There are 3 ways to turn a row about zero (a turn may also mirror it). The second row of each pair is the first, turned, with some noise.
Known pairs, each followed by its turn:
|  201 |   18 |  -93 | -390 |  -39 | -391 |
|    1 |  216 |  228 |  167 | -497 | -198 | : (2)

| -104 | -439 | -170 |   62 | -373 | -345 |
| 236 | 548 | 131 | 261 | -82 |  65 | : (1)

|  118 |  290 |  421 |   51 |  105 | -124 |
|  -52 | -170 |  355 |  -61 |  348 | -132 | : (0)

|  100 | -455 |  -69 |  300 | -293 |  381 |
|  106 | -329 | -144 | -544 |  126 |  -80 | : (2)

|   51 | -275 | -266 | -323 |  284 |   76 |
|  -22 |  405 | -307 |   91 |   64 |  319 | : (0)

|   66 | -291 | -426 |  323 | -249 |   29 |
|  323 | -228 | -333 | -262 |  -53 | -346 | : (2)

|  -57 | -275 |  259 |  258 |  152 |  358 |
| 223 | -96 | -25 | 508 |   5 | -71 | : (0)

|  178 | -246 |  264 | -474 | -104 | -487 |
|  189 |  361 |  531 | -100 | -483 |    1 | : (2)

|   18 |   75 | -293 | -301 |  233 |  421 |
| -360 | -436 | -186 |   63 | -235 |  147 | : (2)

|   27 |  459 | -122 | -339 |   79 |  464 |
| -218 | -445 |   48 |  -17 |  256 | -505 | : (1)

| -338 |  -87 | -179 | -143 | -112 |  461 |
|   82 | -490 |  -36 |  -13 |  -44 |  282 | : (2)

| -321 |  -51 | -415 | -421 |  412 |  137 |
| -251 |  730 | -289 |  143 |   40 |   31 | : (0)

| -63 | 418 | 326 | 181 | 439 | -72 |
| -303 | -298 | -282 | -311 |  173 |  357 | : (1)

|  385 | -445 | -189 |    2 |   47 | -415 |
|  -22 |  571 | -161 |  -34 | -456 |  -66 | : (1)

| -254 | -186 | -371 | -263 | -376 |  283 |
|  154 |   33 |  307 |  409 |  127 | -367 | : (1)

| -198 | -351 |   40 | -303 | -176 | -479 |
| -61 | 683 |  65 | 140 | 242 |  98 | : (1)

|  166 | -450 | -180 |  -12 |   35 | -466 |
| -273 | -278 | -269 |  -57 |  -49 |  531 | : (0)

| -452 | -344 | -153 |   68 | -374 |   19 |
| 334 | 180 | 344 | 521 |  93 | 144 | : (1)

| -126 | -260 |  -81 | -486 |  176 | -469 |
| -422 |  250 |   20 | -103 |    2 |  498 | : (0)

|  137 |  412 |  317 | -381 | -102 |  367 |
| -496 | -201 |  478 |  123 |  166 |  169 | : (2)

|  -71 |  255 | -402 |  288 |  161 | -488 |
| -540 | -180 | -291 | -210 |  -24 | -250 | : (0)

New pairs, each followed by its turn:
|   -5 | -173 |  137 |  111 |  121 |  273 |
|  -96 |  -72 | -138 | -282 |  137 |  187 | : (2)

| -150 | -448 |  405 |   73 | -296 |  432 |
|  485 | -120 |  335 |  490 | -297 |  135 | : (0)

| -449 |   96 | -292 | -439 |   68 | -445 |
| -562 |  414 |   98 | -210 | -209 |  168 | : (0)

| -121 |  467 | -122 | -358 |  100 |  332 |
| -361 | -348 |  103 |  433 |  -63 |  186 | : (2)

| -408 |  288 |  383 | -270 |  361 |  409 |
|   22 |  529 |  461 |  316 |  268 | -280 | : (0)

| -287 |  293 |  -63 |  -31 | -331 |  -79 |
|  -51 |   87 |  228 | -248 | -310 | -189 | : (0)

| -184 |  -62 | -335 |  255 |  370 | -126 |
| -181 |  -50 | -368 |  380 | -240 |  266 | : (1)

|  -11 | -441 | -333 | -206 |  169 |  274 |
|   95 |  282 | -381 |  306 | -146 |  251 | : (0)

| -433 |  -71 |  352 | -172 | -175 | -444 |
| 491 | 309 | 367 | 166 | -37 | 250 | : (2)

| -302 |  320 |  420 |   42 | -323 |  420 |
|  243 | -472 |  419 | -197 |  408 |   76 | : (1)

|  287 | -297 |  169 | -202 | -306 | -427 |
|  195 |  262 |  404 | -281 | -245 | -275 | : (2)

|  430 |  455 |  -30 |  108 |  -18 | -465 |
| -197 | -330 |  -23 | -595 |  338 | -119 | : (0)

| -437 | -124 |   37 | -443 | -371 | -110 |
|  428 | -210 |  419 |  151 | -181 |  271 | : (2)

| -277 |  -26 |  360 | -153 |  173 |  306 |
| -317 | -268 |  350 |  -89 |  190 |  123 | : (1)

| -393 |  117 |  270 | -162 | -422 | -135 |
| 338 | -34 | 444 | 167 | 157 | 136 | : (2)

|  -15 |  222 |  469 |  418 | -437 |  190 |
|  345 | -393 |  407 |   29 | -158 | -348 | : (0)

| -423 | -186 | -458 | -435 | -433 |  447 |
|  287 | -899 |   87 |   11 | -300 |  237 | : (2)

|  -72 |  228 |  296 |  439 |   43 | -258 |
| -244 | -381 |  239 |   50 |   88 | -333 | : (0)

|  436 | -317 | -434 |  200 | -181 | -471 |
|  357 |  131 | -208 | -186 | -392 | -711 | : (2)

|  300 |  469 | -302 |   88 | -214 | -371 |
|  -62 |  -25 |   93 |  413 |    0 | -645 | : (2)

|  136 |  -39 |  368 | -456 |   63 | -309 |
| -360 |  372 |   92 | -391 |  153 |  -97 | : (1)

|  471 |  413 | -249 |  435 |  481 |  280 |
|   72 | -153 | -534 |   19 |  582 | -587 | : (0)

|  164 |   11 |  244 | -227 |  458 |  100 |
|  -4 | 171 |  22 | 186 | 512 | 128 | : (0)

|  436 | -168 |  -15 | -336 |  411 |  404 |
| -485 | -189 |  152 | -164 | -447 | -374 | : (1)

| -107 |  194 | -200 | -154 |  -56 |  125 |
|  -29 | -293 |   25 |  192 |  -43 |   68 | : (2)

| -412 | -211 |  287 |  108 |  106 | -257 |
| -103 |  223 |  162 |   83 |  177 |  511 | : (1)

|  356 | -413 |  235 | -241 |   70 |  453 |
| -297 |  -88 |   97 | -601 | -158 |  179 | : (2)

|   90 | -485 |  342 |  424 | -415 |   41 |
|  360 |   26 |  156 | -684 |  369 | -151 | : (2)

| -318 |  155 | -453 |  270 | -339 |  331 |
|  243 | -603 | -255 |  138 |  215 |  -85 | : (2)

|  -16 |   38 | -328 |  152 |  -89 | -131 |
|  194 |   91 | -219 |  287 |  -39 |  -25 | : (1)

|  214 |  360 | -368 |  -46 | -162 |  289 |
|  186 | -341 | -173 |   49 |  -53 | -442 | : (1)

|  457 |  287 | -248 |  122 | -316 |  -63 |
|  410 |  -65 | -286 | -158 | -178 | -362 | : (1)

| -200 |  -63 | -290 | -363 | -272 | -417 |
| -311 |  241 |    5 | -334 | -385 |  248 | : (0)

|  266 | -380 | -166 | -459 | -222 |  117 |
|   18 | -292 |  282 | -306 | -538 |  -62 | : (2)

|  274 |  344 | -336 | -381 |  353 |  201 |
| -630 | -160 |  -85 |  316 | -354 |  -26 | : (2)

